The first 7 rows are patterns. Each new row is the sum of 2 different patterns, raised or lowered, with some noise. Before adding, each is slid sideways (what falls off one end comes back at the other), maybe read backwards, and multiplied by a number that may be negative. Names go in the order of the patterns.
In the rows, zero is written as 128.
Some rows, each with the names of its patterns after it:
[105 138 106 141 133 167 118 135 133 141 130 158 159 135 113 119 141 127
  78 111 156 134 120 132 123 178 127 135 128 135 116 122 109 136 104 110
 125 157 145 154 129 144 112 123] : pala
[133 122 133 146 128 110 126 130 110 125 139 152 103 131 120 137 115 136
 135 141 135 136 154 159 114 138 167 114 146 124 166 133 144 128 141 143
 103 128 121 164 132 124 128 124] : belu
[146  81 138 178 104 104 118 134 136 124 128 125 133 141 107  78  78 129
 127 170 113 154 148 121 113 124 124 161 108 139 107 147 124 129 139 111
 124 175 135 138 124 136 144 138] : Fup
[136 160 145 121 147  78 130 138 107 134 128 129 145 114 118 166 122  92
 128 133 113  95 135 117 150 137 136 107 128 150 129 129 126 134 141 136
 133 132 123 122 131 123 132 139] : seker
[173 139 118 143  97 135  98 135 130 138 124 123 151 134 142 126 154 138
 147 124 144 131 129 130 124 107 115 126 125 131 119 129  97 140 178 127
 117 124 103 130 126 147 133 133] : ris
[170 104 133 136 131  93 119 142 101 118 128 135 139 133 145 135 104 113
 132 110 127 121 140 161 144 120 129 127 153 137 127 130 149 139 171 113
 116 146 153 126  84 129 178 132] : Lorot
[121 132 155 123 139 123 122 162 138 105 149 135 157 120 135  97 133 128
 130 129 126 133 178 130 122 142 139 130 105 117 126 130 148 119  88 131
 127 119 104 136 111 113 154 120] : romi

New rows. What belongs after each?
[100 104 115  93 111 118 122  94 113 127 116 113 120  96 100 129 129 125
 107 154  96 101 118 115  88 113 119 111  97 146 121 129 101 106 145 111
  75 135 105 146 139 115 117 135] : seker romi
[101  96 130 114 114 122 141 113 136 121 131 135 131 109 142 118 130 121
 122 106 100 123  99 127 109 127 173 121 117 137 121 122  89 109 110 117
 159 121  75 120 112 117 103 122] : ris romi
[143 147 130 165 154 164 155 126 158 152 161 139 150 160 145 158 145 144
 126 158 119 152 130 158 189 150 140 155 130 144 116 125 139 150 178 154
 124 143 131 130 147 135 116 129] : ris Lorot
[122 118 142 109 130 146 134  90 123 147 120 129 133 136 112 142 136 135
 122 175 142 140 138 140 154 161 100 144 158 140 152 144 147 141 168 128
 141 152 108 151 129 157 130 147] : belu romi
[163 125 145 122 167 148 141 131 132 117 152 157 144 125 132 176 146  94
 140 122 181 121 141 136 178 141 142 171 162 151 147 159 165 121 148 195
 144 155 155 174 155 148 120 143] : belu Lorot
[141 124  99 140 135 131 143 142 158 154 140 141 120 152 197 134 142 133
 172 143 155 166 121 172 144 149 109 169 138 137 166 127 138 166 131 139
 119 139 141 163 138 125 156 147] : belu romi
[119 116 119 123 108 156  99 122 134  78 102  85 116  97 120 122 110 127
 121 120 108 133 125 160 101 127  93 124 125 107 104 101 144 104 129  91
 146  90 112 186 133 108 112  99] : belu ris
[118 131 104 109 126 136 111 132  97 121 115 144 112 107 117 126 112 107
 112 110 115  95 123  99 120 112 118 132 112  98 115 118 104 132 110 102
 129 138 122  95 104 119 124  86] : seker ris
[112 120 124  86 113 141 140  94 120 113 132 109 125 125 127 118 126 139
 150 111 131 173 113 130 124 126 122 139 103 133 130  94 128 101 146 144
 110  95 113 124 101 101 140 111] : belu seker
[114 131 129 105 124 129 130 149 136 124 125 104 148 132 143 118 131 134
 141 116  95 140 131 135  75 121 165 108 135 107 126 124 122 100 130 130
 117 120 144 116 127 132 149 129] : belu Lorot
[168 172 161 183 182 201 189 180 202 173 180 175 145 163 195 157 176 171
 193 208 187 165 182 203 163 167 169 175 180 167 168 187 202 178 163 189
 148 166 160 182 134 174 191 199] : pala romi
[ 88  93 119 145  90 141  99 100  99  80  70 132 114 127  98 107  83 112
  99  90  90 137 115 116 118 107 127 118 104  90 100 135 103 109 104  71
 104 116  83  90  97 113  89 123] : Fup romi
[166 159 194 168 190 182 187 163 158 166 156 161 118 156 166 162 144 171
 149 199 164 169 166 187 167 162 154 168 155 152 188 176 139 184 176 181
 175 160 150 157 147 171 133 186] : pala ris
[139 149 129 127 115 141 139 129 110 135 135 122 131 171 153 112 131 129
 158 111 112 142 153 134 133 162 179 138 143 177 123 154 125 190 139 155
 119 150 134 109 125 137 168 151] : pala belu
[ 98 122 110 144 122 139 110 132 167 126 111 140  84 142 129 101 117 140
 108 117 116  93 137 115  99  86 117 125 100 122 105 117 127 134 118 114
 135 158 124 118 125 130 125 127] : seker romi
[108  76  99  55 102  87  59 116  87  48  63  79  88  84  70  74  87 138
  86  22 115 118 102  89  83 101  90  85  86  88 112 140 152  93  87  36
 121  65  76  94 115  91  91  52] : belu Fup
[139 130  89  63 123 139 154 107 133 145 122 127 125 113 107 183 144 104
 152 154 153 167 118 142 150 198 135 126 163 139 122 153 125 147 123 172
 139 134  99 140 159 184 115 169] : belu Fup
[117 120 137  89  64  72 113 114 129 102 116 137  99 104 137 110 144 104
 118  94 111 104 105 118 126 114 133 117 115 110 115 125 111 113  67 121
 157  91  99 100 129 126 122 110] : Fup ris
[146 150 168 137 150 144  87 128 177 154 136 140 140 148 146 164 150 147
 145 145 142 164 116 138 140 138 140 134 143 151 153 133 148 144 155 134
 166 148 153 131 101 135 141 122] : belu ris
[ 99 122  81  95 100  97  87 113 101 138  96  59  94 110  93  86  96 140
  81 110  91 104  91 116 102 108  97 112 135 129  82 105 118  87 103  81
 131 108 113 103 110 108  72  81] : belu Lorot
[107 114 110 118 102  89 106 118  88 113 109 124 117  81 105  86 115 109
 112 117 123 129 115 128 136 121 110 105 137 108  97 130 127 119 141 112
 112  97  96 102  88 110 116  96] : Lorot romi
[143 134 158 141 134 126 155 117 113 140 113 126 134 126  98 139 149 134
 121 130 111 155 153 146 130 156 184 118 139 143 129 135 140 104 154 122
 161 169 144 119 135 149 125 125] : seker romi
[161 173 156 148 152 168 156 164 169 156 179 172 162 138 120 148 162 124
 153 136 149 155 155 136 168 116 174 147 136 123 173 189 132 118 158 113
 181 135 147 160 192 148 155 192] : Lorot romi
[158 139 130 129 132 151 140 156 132 159 130 145 128 149 131 145 117 149
 147 165 152 130 158 172 153 139 173 145 107 129 137 148 156 142 144 138
 119 139 107 150 148 150 170 149] : pala ris
[ 91 124 111 147 124 150 140 118 174 156 103 125 163 155 118 127 139 132
 156 125 123 192 161 179 122 112  97 141 112 124 140 154 144 135 107 148
 116 147 122 138 134 111 150 157] : Fup seker
[136 112 130 154  83 152 106 148 140 129 126 141 124 145 132 140 126 120
 117 143 120 121 120 132 146 131 107 166 130 148 111 136 115 100  97 128
 102 114 151 122 133 160 129 134] : pala seker
[146 121 160 153 151 135 121 145 132 106 134 138 146 128 122 157 158 135
 122 150 147 124 106 102 164 122 106 146 162 109 131 122 160 130 162 139
 145 136 165 143 122 113 119 163] : pala Fup
[106 118  81  79 103 103  87  87  90 108  99 110  68 132 117  81  75  92
 116  86  57  93 101  90  90  86  86  86  96 102 121  90 102 130  92  94
  76  97  95  79  89  94 105 109] : pala Fup
[108  96 108  92 133  92 143 102 108 129  90 107 100  99 102 110  71 117
 125 107 106 119 135 119 126  96 106 101 129 109 116 101  75 111 112 104
 122 105 109 100 111 104  83 100] : seker ris
[143  91  76  73 115 103 117 112 108  92 116 106  67  69 105 108 145  99
 129 123  95  91 104  97 132  99 119 112 131  97 119  78  94 108 124 115
 113 105 124 107 106 147  66  85] : Fup seker
[132 131 134 143 122 155 150 131 140 160 143 111 121 151 125 151 128 124
 149 121 132 143 128 131 134  93 126 138 115 124 129 138 133 129 128 140
 121 136 136 151 123 118 138 161] : belu seker
[107  90  96 115 102  72 118  97 122  93 104  79 115 106 103 103  97 109
 138 119  89  85 109 107  84 103  97 102 105  89  66  78  94  99  71 123
  82 104 117  92  90 104 125  86] : ris romi
[103 110  94  57  96 110  96 102 103 103 119 114 102  92  87 149 113  61
 122 119 123 116  94 118 126 144 101  82 124 106 124 135  89 119 112 140
  85 111 104  95 125 131  93 156] : Fup seker
[144  90 133 100 116 142  59 105 115 121 110 131 124 153 113 152 139 152
  84 104 110 140 112 140 148 143 104 139 123 120  98 135 124 119  86 131
 103 122 108 127 135 102 124 133] : pala belu
[139 133 143 164 194 130 130 149 163 145 115 128 149 145 185 117  91 153
 154 127  83 144 155 125 189 111 134 145 164 108 140 141 112 162 146 119
 162 147 176 135 126  96 144 125] : Lorot romi
[100 106  69 126 115 150  92 112 104  92  83  81 112  92 117  73  85 106
  79  96 110  97 101 135 116 106 100 124 107 138  59 103 110 130 106 121
 132 123  91 121 128 109  96 101] : pala belu
[121 139 104 133 151  98 110 104 141  68 109  70 125 135 120 103 108 134
 152 106 116 112 116 132 115 135 109  72 129 122 105 138 125 123 114 114
 129  93 106 121 105 147 109 150] : ris Lorot
[199 141 153 147 177 153 131 141 135 202 158 123 162 147 172 134 154 137
 150 131 145 147 128 146 194 167 118 159 148 155 117 143 149 157 165 143
 136 174 132 147 158 139 148 130] : belu romi
[ 98 147 157 137 129 143 139 117 125 129  84 135 143 135  96 142 119 137
 126  92 112 148  75 119  95 135 115 138 130 155 125 115 133 130  73 105
 112 111 107 120 143 141 104 119] : pala romi
[117 116  74 115 112  92  62  93 119 112  82  78  97 133  85  91  78 114
 121 131  86 107 101  98 115  85  59  88 125  85  88  91 121 123 118  91
 105 110 141  71  75  98 132  97] : Fup romi
[128 153 140 130 136 136 213 135 134 147 150 130 110 110 137 120 140 124
 118 149 151 127 123 130 116 106 165 113 137 142 185 123 150 133 136 167
 164 134 159 131 154 135 140  73] : pala romi
[126 122 149 126 138 127 103 120 104 138 113 100 116 122 129 117 132 135
 151 126 138 120 133 116 140 124 126  96 117 107 115 112 123 119 115 134
 164 118 102 103 109 110 114 125] : pala ris
[ 83  92  77  84 123  81  94  88 102  77  93  64 103  71  96  93  95  69
  61 107  52  87  79  87 134  87  78  89  96  71  50  82  56  74 119  91
  30  75  84  84  76  70  54  65] : ris romi
[132 166 153 162 147 158 177 138  97 165 138 152 142 152 153 158 177 186
 133 157 141 151 183 120 114 134 179 137 133 144 168 185 166 148 178 152
 140 148 119 144 138 159 126 143] : pala Fup
[138 114 151 106 123 130  77  88 148 146 124 113 137 125 134 147 114 128
 122  90 120 122 116 134 104 132 112 115 102 124 124 115 124 122 158 120
 151 109 134 127  81 105 124 111] : seker ris
[102 100 120  89 126  99 113  92 105  99 112  70 110 115 104 109 128 137
 120 117 109 109 118 161 101  73 119 134 111 140 119 100 103 113 108  61
 106 114 103 141  86 130 119  99] : ris romi
[122 125  99 140 122 120 121 132 144 122 123 121 158 126 116 144 164 127
 151 127 139 124  86 130 117 115 112 144 150 128 121 129  92 107 149 139
 135 122 132 126 135 139 134 150] : belu ris
[194 148 168 136 172 176 199 172 167 182 174 183 160 130 167 174 156 155
 150 180 176 167 166 143 176 184 174 200 174 183 157 166 181 141 187 177
 168 172 178 149 181 152 138 136] : ris romi
[132 138 122 179 162 118 143 140 150 142 131 154  95 167 136 127  98 132
 139 158 126 138 124 154  76  88  92 150 130 157 129 129 140 138 127 110
  71 172 147  85 139 139 167 149] : Fup romi
[124 151 114 132 118 126 128 134 137 147 161 134 142 117 149 145 138 141
 148 147 158 119 131 159 154 135 124 141 160 127 177 123 146 138 149 116
 128 139 119 128 123 123 152 134] : belu Lorot
[201 163 151 179 168 169 158 140 170 174 176 169 171 147 166 172 170 162
 139 198 181 145 149 178 203 174 133 173 136 164 174 165 186 189 168 161
 181 177 144 170 152 179 129 158] : belu Lorot
[ 81  93 140 110 143  84 111 113 121  77 109 121 102  90 106 118 129 114
 125 126  91  90 112  98 110 107 121 141 123  86 115 109 145 110 104 113
 120 117 127 101  90 134 112 105] : belu Lorot
[158 130 138 159 161  96 114 178 158 153 142 145 172 133 156 145 126 129
 167 119 140 134 128 142 180 147 178 148 125 145 136 135 179 130 165 153
 182 137 148 147 161 152 180 186] : pala seker
[ 97 116  94  95 109  98 110 100  91 105 109  74  91 106  97  84 100  75
  65  93 106  74  91 113  76  86 113 104  93 101 110 105  95  64 110  91
 109 100 105  98 116  96 109  79] : seker romi
[180 106 144 123 156 138 130 136 138 142 136 147 154 136 116 130 137 124
 135 148 149 115 153 127 142 114 151 142 169 153 144 164 189 129 124 181
 134 147 134 176 140 166 131 149] : belu seker
[169 174 194 153 167 110 166 125 185 165 190 155 174 185 179 117 158 148
 168 110 156 150 156 198 128 138 234 185 161 169 171 161 135 137 159 142
 178 200 218 125 163 115 199 133] : pala Fup
[168 160 194 180 168 149 155 158 153 167 188 167 166 150 176 209 165 165
 198 144 171 146 197 184 172 219 181 195 178 162 162 182 186 160 207 189
 173 193 186 186 175 177 185 179] : belu ris
[212 173 146 171 154 196 176 171 174 191 176 167 187 182 182 174 187 180
 160 180 161 185 177 173 179 179 169 165 157 175 197 171 139 169 178 165
 144 172 145 195 187 170 149 175] : seker Lorot
[131 133 130 137 158 172 123 173 133 115  77  97 105 192 144 129 157 131
 150 144 115 130 123 160 156 123 159 146 169 174 131 160 129 180 130 140
 151 122 136 158 123 146 109 166] : Fup seker
[120  95 124 120 122 135 123 123 139 107 121  80 105 111 114 129 120 115
 111 101 126 113 113 110  90 117 118  89 128 122 122 145 126 138 115 120
 120 126 108 115 125 119 128  99] : seker ris
[117 125 126 167 126 119 136 119 104 109 104 114  99 133 128 139 117 146
 111 132 102 145 116 129 118 135  98  98 125 133 134  96 126 137 144  96
 125 157 124 130 100 121 119 107] : pala ris
[155 144 158 150 148 136 201 139 147 166 155 133 169 143 162 132 182 150
 154 139 146 172 174 130 192 144 155 108 105 150 174 151 158 117 147 164
 143 143 127 127 209 150  98 192] : Fup seker
